There are 4 hidden switches. A switch that is on adds its own fixed numbers to the row, and there is some noise. The rows also spread widely along 4 directions, which tell nothing about the answers.
Some rows, each with its switches (1 for on, 0 for off) after it:
[-1.35  2.56  1.08 -2.99  0.44  1.40  0.71  0.22 -3.05  1.26  5.01  4.06
  1.54] => 1 0 1 1
[-2.84  0.73  1.28 -0.92 -0.08 -1.18  1.37 -0.66 -0.63 -0.68  1.53  4.02
  2.25] => 0 1 0 1
[-1.89 -2.10  2.58  0.76  1.28 -1.17  0.56  0.04 -1.72 -0.39 -0.10  3.57
  1.93] => 0 1 0 0
[-0.17  2.42 -1.37 -0.49 -0.12  1.74 -0.07 -0.24 -0.24  1.17  1.58  1.77
 -0.19] => 0 0 0 0
[-2.63  0.90 -0.07 -1.71 -0.64 -0.37  1.61  0.19 -0.01 -0.44  1.96  3.33
  2.12] => 0 1 0 1
[ 1.54 -0.05  0.84  0.93 -0.22 -0.14  0.36  0.94 -1.53  1.08  1.17  2.53
 -1.17] => 0 0 0 0
[-0.42 -1.95  4.62  0.23  2.76 -1.56  0.58 -0.88 -3.78  1.15  0.21  4.47
  1.13] => 0 0 1 0
[-3.68 -1.28  0.89 -3.32  0.57  0.10  1.69 -1.68  0.26 -0.63  1.63  3.98
  2.07] => 0 1 1 0
[-0.61  1.91  1.00 -0.99  0.50 -1.02  0.69 -1.25 -0.59  0.58  1.63  3.25
  1.56] => 0 0 0 1
[-0.31  2.00 -0.53 -2.30 -0.85 -0.41  1.14 -0.88  0.43  0.24  2.37  2.86
  1.07] => 0 0 0 1
[-0.22 -0.58  1.48 -2.20  0.01 -0.34  1.41 -1.28 -0.41  0.59  2.25  3.47
 -0.37] => 0 0 1 0
[ 0.78 -0.51 -0.04  0.16  1.12  0.60  0.10  1.39 -1.98  0.99  0.57  2.46
  1.03] => 0 0 0 0

New rows, each followed by its switches (1 for on, 0 for off):
[ 0.13  0.81  3.97 -0.59 -0.18  0.32  0.53 -0.53 -3.05  0.91  3.92  4.15
 -1.80] => 1 0 1 0
[-2.62  0.05  2.27  0.85  0.82 -0.71  0.46 -0.91 -1.12 -0.14  0.54  3.66
  0.92] => 0 1 0 0
[-0.55 -0.22  1.16 -0.78  1.38 -0.33 -0.23 -1.66 -0.82  0.69  0.22  2.73
  1.51] => 0 0 0 0
[ 0.12 -0.40  1.98 -1.12  0.20 -0.38  1.37 -0.61 -1.25  0.97  2.12  3.52
 -0.84] => 0 0 1 0
[-1.98 -0.55  0.27 -0.97  0.15  0.14  0.89 -0.39  0.16 -0.48  0.89  2.93
  1.29] => 0 1 0 0
[-0.02  1.97  0.20  0.51  0.59  0.94 -0.45 -0.17 -1.41  1.35  0.95  2.33
 -0.04] => 0 0 0 0
[-0.46 -1.09  1.49  1.70  0.27  0.03  0.73  2.78 -2.57  0.25  0.87  3.34
 -0.16] => 0 1 0 0
[-0.29 -0.32  0.29 -1.31  1.15  0.28 -0.26 -1.30 -0.40  0.38  0.41  2.41
  1.84] => 0 0 0 0
[-0.12  1.67  0.03 -2.02 -0.67 -0.59  0.92 -0.77  0.24  0.32  1.98  2.73
  1.43] => 0 0 0 1
[ 1.49  0.51  0.30 -0.97 -0.85  1.66 -0.03  1.15 -1.69  0.63  3.20  2.38
 -0.84] => 1 0 0 0
[ 0.76 -0.80  1.65 -2.35 -0.26  1.45  1.05  1.01 -2.55  1.01  4.15  3.64
 -0.88] => 1 0 1 0
[ 1.38 -1.60  0.56 -2.50 -1.15 -0.16  2.13  0.48  0.12  0.41  2.58  3.14
 -1.40] => 0 0 1 0
[-1.60  0.71  0.08 -3.83  0.41  0.53  0.66 -3.01  0.68  0.33  2.17  3.31
  0.97] => 0 0 1 0
[-1.08  1.51 -0.02 -1.80  0.86  2.12 -0.90 -1.15 -1.36  0.53  2.79  2.54
  1.41] => 1 0 0 0
[-0.22  0.49 -0.90 -4.70 -0.96  2.98  0.79 -0.33 -0.33  0.41  4.86  2.84
  0.07] => 1 0 1 0
[-0.28  1.74 -0.86 -2.24 -0.07  0.04  0.75 -0.32  0.02  0.63  1.93  2.73
  2.01] => 0 0 0 1
[ 0.70  0.43 -0.88 -0.67 -0.03  0.84  0.27  0.34 -0.40  0.72  1.26  1.93
  0.20] => 0 0 0 0
[-0.34  1.65  0.70 -0.28  0.24  0.27 -0.07 -1.69  0.15  0.92  1.40  2.32
 -0.26] => 0 0 0 0
[-0.26 -0.79  0.88 -1.99  1.85  1.66 -0.60 -0.50 -2.03  0.25  1.93  2.69
  2.53] => 1 0 0 0
[-1.78 -0.37  1.69 -1.25 -0.31  1.07  0.59  0.12 -1.29 -0.67  3.22  3.51
  0.60] => 1 1 0 0
[ 0.80  0.42  0.25 -1.41 -0.16  2.00 -0.33  0.83 -1.93  0.71  3.01  2.42
  0.29] => 1 0 0 0
[ 0.23  0.59  1.21  0.73  1.37  0.18 -0.50  0.09 -2.29  1.22  0.52  2.58
  0.59] => 0 0 0 0
[-2.66  1.20  1.10 -1.79 -1.14  1.46  0.40 -1.39  0.04 -0.84  3.62  3.16
 -0.17] => 1 1 0 0
[ 0.15 -0.67 -0.06 -1.90  1.30  2.36 -0.50  0.88 -2.29  0.42  2.07  2.64
  2.50] => 1 0 0 0
[-0.41  1.05  0.65 -3.30 -0.44  0.52  0.54 -0.70 -0.51 -0.09  3.58  3.05
  2.34] => 1 0 0 1
[-0.13 -0.64  1.70 -2.59 -0.80 -1.05  1.60 -2.65  1.16  0.32  2.70  3.33
 -1.19] => 0 0 1 0
[ 1.08 -0.14  0.46 -2.34 -1.12  1.21  0.36 -0.32  0.02  0.14  3.46  2.24
 -0.84] => 1 0 0 0
[-0.82 -3.54  2.73 -3.65  2.79  0.90  0.28 -0.42 -3.25  0.45  2.13  4.16
  3.63] => 1 0 1 0
[-1.77  3.30  0.09 -2.81  0.43  1.37 -0.35 -1.44 -1.66  0.57  3.79  3.14
  2.59] => 1 0 0 1
[-0.69 -0.91  2.51 -1.54  1.25 -0.80  0.94 -2.00 -1.23  0.60  1.47  3.80
  0.63] => 0 0 1 0
[-2.86 -0.61  2.77  0.89  2.10 -0.01  1.02  1.22 -4.09  0.76  1.16  4.74
  1.63] => 0 1 1 0
[-0.10  1.13 -1.71 -1.45  0.25  1.56 -0.03 -0.25 -0.20  0.81  1.48  1.95
  0.84] => 0 0 0 0
[-0.19 -3.40  2.18  0.81  0.72 -1.28  1.23  2.11 -2.02 -0.33  0.08  3.61
  0.95] => 0 1 0 0
[-1.50 -2.27  4.21 -3.34  1.85 -0.40  0.40 -2.88 -1.72  0.16  2.47  4.39
  2.13] => 1 0 1 0
[ 0.07 -0.06  3.09  0.21  0.46 -1.57  0.39 -2.31 -0.24  0.51  0.51  2.79
 -0.60] => 0 0 0 0
[-2.45 -0.74  3.34  1.49  1.39 -1.13  0.29 -0.80 -1.96  0.05 -0.07  3.91
  1.28] => 0 1 0 0
[-1.49  1.82  1.04 -5.08 -1.00  0.56  1.43 -1.97 -0.33 -0.01  5.42  4.15
  1.33] => 1 0 1 1
[ 0.20  1.45 -0.27 -0.41 -0.45  0.53  0.18 -0.80  0.28  0.83  1.39  2.37
 -0.93] => 0 0 0 0
